There are 4 nested groupings, the coarsest first. Each group lies inside one group of the grouping before and may be the whole of it. The rows also spread widely along 14 directions, which tell nothing about the answers.
(in the rows, 128 means zero)
Some rows, each with its group in each grouping after it:
[122  82  94 186 108 172 117 175 149 145 142 149  91 102 154  94 126 179
 130 188 145  71 140 161 164 113 145 131  97 161 177 124 102 131]  q_262 q_934 q_348 q_882
[ 77 126 117 122 195  94 101  97 164 142  89 135 116 150 131 147 141 163
 110 104 135 116 141 125  96 112 129  73 146 131 159 176 111 160]  q_619 q_521 q_12 q_881
[124 101 164 138  82  84 131  94 143 109 176 117 112 160 122 179  85 137
 112  59 128 145  90 141 102  79 139 140 150 138 118 186 112 170]  q_619 q_52 q_790 q_482
[132 104 173 136 169 123 136 150 138 157 120 128 170  61 212  93 143 141
 151 154 104 150  86 102 104 129 127 180  76 159 102 143 127 117]  q_262 q_88 q_524 q_202
[118  64 133 196  82 105  78 159 204 137 179 121  76 120 156 126 137 156
  95 140 135  99 135 155 141 103 145 115 125 173 158 157  80 140]  q_262 q_88 q_524 q_476
[112 186 128 152 118  75  93 143  51 107 123 119  92 157  69 148  92  67
 104  94 140 136 118 143 114 125 109 172 162 130  98 109 118 132]  q_619 q_521 q_621 q_16
[116 117 127 172 176 142  85 130 159 139  62 125 109  96 166  96 136 119
  98 145 152 104 114 110 125 124 107 198 109 102 172 151 132 132]  q_619 q_521 q_12 q_746
[161 118 117 136  86 164 125 128 143 120 178  68  89 119  77 109 182  91
 135 160 139 121 159 130 183 160 108  87 172 142 146 116 118 107]  q_262 q_934 q_147 q_462
[138 124 156 118 103 187 203 117 123  96 125 150 158 124 150 154 140 150
 109 111  84 127 115 149 136 107 130 200 158 130 116 139 154 120]  q_262 q_88 q_117 q_349
[140 113 119 129 143  93 141  92 216 149 159 109 126  61 146 108 147 178
 161 185  76 126 116 149 155 129 108 140 148 138 121 173 110 137]  q_262 q_934 q_348 q_64
[113 145 103 131 104 149 111 162  90 131 129  95  96 153  92 143 109 127
 157 121 158 140 138 124 137 126 143 100 145 150 144 132 115 154]  q_619 q_751 q_69 q_761
[148 144 154 126 110 149  80 134  88 110  91  59  89 128  82 145 164 105
 163 104 167 150 155 116 118 149 129 141 170 120 145 167 134 124]  q_619 q_52 q_790 q_337
[134 200 102  81 143 112 119 109  39 106 100  84 115 132  66 141  91 116
 168 116 124 163 158 145 103 151 129 126 136 152 119 129 145 140]  q_619 q_751 q_69 q_872
[ 99 122 128 138 154 154 113 146 185 150 102 123 132 150 126 141 190 109
 128 113 151 134 125  92 144 132 123  99 176 102 150 140 125 118]  q_262 q_88 q_117 q_349
[135 149  90 107 194 102 106  77 113 144 127 127 113  78  97 103 150 176
 109 160  86 105 163 184 113 156 102 152 118 143 151 136 127 130]  q_619 q_521 q_12 q_746
[125 133 127  58 187 115 148 116 115 185 196 132 204 125 125 121 160 118
 156 105 104 181 109 110  99 161 136  73  84 158 101  92 136 106]  q_262 q_88 q_524 q_476
[132 147 131 137  93 192 124 224  44 127 122 127 155 140 126 126 118 104
 181 126 156 147 131 128 136 140 170 171  97 155 120  79 141  91]  q_262 q_88 q_117 q_349
[135  97 109 101 147  96 117  82 201 163 213 136 144 101 108 134 181 197
 125 135  71 119 146 181 133 136 129 113 137 142 148 161 116 122]  q_619 q_52 q_790 q_337
[121 123 169 135  98 167 124 175 140  94  98 110 155 136 182 149 120 116
 142 104 130 151 130 107 122 117 166 182 125 149 134 159 146 109]  q_619 q_751 q_69 q_872
[163 157 127 104 127 112 100 123 146 127 132  85 151  68 112 116 139 147
 195 162  91 152 142 155 142 153 132 209 130 124 122 154 148 103]  q_619 q_52 q_790 q_482
[128 183 151  90 159 170 170 100 103  80  87  82 139 120 158 114 141  63
  82 122 106 163 152  96 106 157 122 149 136 178 114 116 177 108]  q_262 q_934 q_348 q_882
[ 67 144  94 122 148 154 169 128 178 117  88 133 126 160 193 139  58 163
  95 119 118 133 114 120 108  77 165 110 109 182 148 151 141 188]  q_262 q_88 q_117 q_349
[101 137 113 117 151 136 137 147 177 166 140 104 159 127 170 108 108 105
 155 136 131 164  71  73 140 113 135 133 106 130 124 133 137 149]  q_619 q_52 q_790 q_337
[130 109  83  87 189 155 132 105  87 201 184 134 153 119 102  95 133 146
 144 127 149 134 106 126 111 145 124  81  55 137 159  97 132 143]  q_619 q_52 q_790 q_482
[105 135 136 204 119  73 105 178 147 142 125 148  88  82 139 124 146 151
 122 172  95 105 100 155 144 106 104 207 181 140  92 145  79 136]  q_262 q_88 q_117 q_349
[ 86 149 137 116 198  33 113 110 148 131  86 166 167 139 146 157 100 146
 162 109 107 144 111 137  88 106 138 117 129 122  98 163 121 128]  q_262 q_88 q_117 q_349
[ 80 139  79 122 135 208 122 169  98 175 123  98  94 181  97 140 125 122
 123  89 194 151 114  78 123 126 143  61 140 146 175 113 119 187]  q_619 q_751 q_69 q_761
[114 102 145 150 182 108 116  81 136 102  59 159 134 158 155 131  87  90
 108  94 177 106 115 112 103 103 122 116  89  90 165 151 146 120]  q_262 q_934 q_348 q_882
[137 159  86  96 153 149 113 129 163 161 168 118 170 127  78 115 168  92
 145 136 114 142 133 128 172 168 114 150 138  91 145  89 154  87]  q_619 q_521 q_621 q_16
[139 109 164 172  48 137 117 152 105 112 155  80  68 139 112 158 114 115
 125  87 157 146 107 127 122 105 133 148 167 159 119 159  99 164]  q_262 q_88 q_117 q_349
[110 162 152 128 148  87  91 112 188 125 118  80 121  98 153 136 142 119
  89 106  87 163 123 118  96 136 121 200 159 157 116 171 131 144]  q_619 q_521 q_12 q_881
[137 115  72 122  78 186  95 160 146 158 213 122 120 145  64 143 153 159
 124 111 125 123 161 177 158 149 157 136 132 142 185 101 125 118]  q_619 q_751 q_69 q_872
[138 153 156 108 112 170 150 110 151 104  70  71 125 113 129 160 137 144
 163 104 120 169 123 111 123 125 130 181 186 117 127 185 152 152]  q_262 q_88 q_117 q_349

New rows. What belongs after each?
[141 127  85 110 137 195 115 125  99 149 154 107 133 135 116 100 102 110
 106 110 156 133 132 131 124 148 143 149  55 145 184  90 157 132]  q_619 q_521 q_12 q_746
[142 123 137 142  93 173 159 144 114 111 123 135 142 109 157 133  87 138
 134 126 113 130  93 137 141 103 134 229 113 123 133 139 145 136]  q_619 q_751 q_69 q_872
[101  93 105 188 143 129  97 169 163 182 116 169 110 118 132 122 135 157
 138 143 157  98  87 131 148 101 118 153 127  91 157 127  94 144]  q_262 q_88 q_524 q_476
[ 85 152 114 124 178 102 133 150 131 165 119 201 183 146 119 156 136 145
 140 102 105 133  94 142 118 116 133 167 142  96 110 105 129 113]  q_262 q_88 q_117 q_349
[130 132 139  98 171 122 114 119 172 155 109 121 182  82 156 127 142 171
 185 136 101 153 113 128 114 132 142 190 111 111 133 170 148 119]  q_619 q_52 q_790 q_482
[101 162 169 112 139  70  84 149 180 123 122  86 175 155 154 155 113  61
 157  75 130 196 103  77 105 131 152 145 137 132  95 155 141 112]  q_619 q_521 q_621 q_16
[173  93  98 121 112  88  71 103 167 170 228  96 138 115  74 111 107 113
 181 127 145 138 114 154 158 148 123 118  76 103 157 126 119 113]  q_619 q_521 q_621 q_16
[ 99 104 116 136 164 151 119 161 117 180 167 167 161 150 132 115 158 111
 112 114 152 120 100 110 127 126 133 112  97 126 145  94 122 111]  q_619 q_52 q_790 q_482
[151 105 148 142  67 131  93 161 222 118 157  76 129 103 143 136 158 146
 179 150 111 145 150 141 167 133 157 148 153 144 138 167 119 104]  q_262 q_88 q_524 q_476
[110 145  87 122 159 123 136 108 110 169 175 121 110 132 100 113 120  97
  85 116 126 142  94 113 123 133  96 110 124 142 132 101 118 161]  q_619 q_751 q_69 q_872
[123 166 120 155  98 116  65 176 189 126 122  88 123 122 105 130 146  89
 160 142 128 147 128 122 170 138 134 204 175 101 133 137 135 103]  q_619 q_52 q_790 q_482
[174  99 149 109  98 196 149 101 134 121 171  57 107  89 149 105 149 127
 103 126 120 151 139 125 122 148 128 139 101 187 150 140 146 139]  q_262 q_88 q_524 q_202
[ 83 170 145 158 135  67  93 193  85 135 121 148 113 121 112 159 157 143
 131 124  96 135 129 147 108 127 131 172 193 160  82 136  88 124]  q_619 q_751 q_69 q_761
[166  90 180 113 122 198 210 129  27 135 173 144 162  88 147 112 175 144
 135 137 110 122  94 127 125 128 110 169 113 149  99 121 132 110]  q_619 q_52 q_790 q_482
[106 143 101 122 143 123 122 128 192 143 131  92 136 138 158 115  82  99
 135 125 135 163 102  97 131 119 142 113 100 149 138 131 140 153]  q_262 q_88 q_117 q_349
[104 147  98  85 151  98 165  59 173  96 157 133 154 187 126 145  72  90
  91  92 110 141 131 135 125 113 140  64 114 147 137 122 157 130]  q_262 q_934 q_348 q_64
[138 149  86  71 167 162 133  88 127 158 158  93 149 129  89 113 138 116
 133 115 126 152 132 121 130 159 119 109 108 124 158 108 155 134]  q_619 q_521 q_12 q_881
[151 106 172 139 114  99 144 119 165 111 158 110 141  86 154 121 159 126
 159 158  94 133 121 132 150 132 118 145 151 143  97 161 116  97]  q_262 q_934 q_348 q_64
[155  91 170 135 120  59 122  88  97 120 165 138 131 118 107 155 119 151
 158 102 116 121 106 163 112 111 114 141 135 114 104 176 101 130]  q_619 q_521 q_12 q_746
[137  86 168 161  99 206 109 204  47 152 153 143 126 124 114 141 205 133
 120  95 160 122 132 126 119 147 139 169 136 142 145 111 110  97]  q_619 q_751 q_69 q_761
[130 151 141 118 185  88 132 113  84 126 117 163 154  65 166 107 114 163
  98 142  63 129 130 179  72 137 127 217  73 181 104 118 141 112]  q_262 q_88 q_524 q_202
[ 97 150 107 100 156 169 179  91 129 134 120 129 131 137 162 133  75 146
  78  90 117 149  98 120  86 108 141 147  98 172 144 127 155 182]  q_262 q_934 q_348 q_882
[116 156 121 105 132 131 133  91 162 109 113 107 117 132 105 158 145 157
 116 110  99 135 146 148 124 119 128 154 185 127 141 172 142 147]  q_619 q_52 q_790 q_482
[102 120  96 130  98 196 221 110 159 107 141 161 120 151 148 146 102 186
  88 140  93  90 103 154 168  66 129 155 166 132 148 148 139 175]  q_619 q_52 q_790 q_482
[119 131 110 166 100 191 130 167 112 145  90  92 103 157 117 126  80  63
 163 115 207 147  58  56 170 102 111 154 137  71 153 124 131 168]  q_619 q_751 q_69 q_761
[118 172 118 136 140 198 113 144 134 122  59  77  90 130 103 121 185  78
 101 126 154 142 147  90 145 156 104 155 190 113 157 119 151 127]  q_262 q_88 q_524 q_202
[122 129 157 159 140 118  94 113 142 131 123 113  78 113 102 140 205 109
  56  96 121 127 136 132 107 144  91 163 195 130 135 144 112 128]  q_262 q_88 q_524 q_202
[124 101 136 170  96 136 128 148 109 118 132 116 104 164 125 125  88  72
 136 117 189 119  96 102 148 102 126  96 118 120 140 121 114 137]  q_262 q_934 q_147 q_462
[109 175 135 158 122 154 115 151 150 106  53  99  95 121 133 136 143  94
 101 127 127 140 124 108 138 125 112 208 191 116 130 137 139 135]  q_262 q_88 q_524 q_476
[ 87 108  96 143 177 136  54 134 205 161 118 137 113 144 130 126 169 146
  89 108 157 110 172 136 108 146 155  88 112 144 205 134 124 119]  q_262 q_934 q_348 q_882
[119 130 108 139 163  69 143  87 190 132 143 142 143  92 183 102  60 133
 104 153  81 130  85 149 121 101 117 181  77 148 118 140 134 147]  q_262 q_88 q_117 q_349
[113 177 123 128 126 160 145 141  72  93  99 153 116 120 113 146 147 163
  80 128  80 106 161 184 115 124 134 223 171 156 128 126 146 118]  q_619 q_52 q_790 q_337
[101 175 142 106 133 179 126 176  75 142  77 106 144 153  96 168 159 109
 172  79 153 178 114  82 115 141 136 152 187 109 119 133 139 134]  q_619 q_751 q_69 q_872
[104 100 114 192 102 133 111 156  96 125 170  97  23 134 131 100 144 105
  43 153 153  92 144 125 133 118 106  64 147 213 145 130  71 165]  q_619 q_751 q_69 q_872
[156  72 155 140 134  93 133  75  91 109 181 136 103 115 140 112 114 126
  75 117 122 104 135 169  95 120 116  99  71 178 136 136 114 124]  q_262 q_88 q_524 q_202
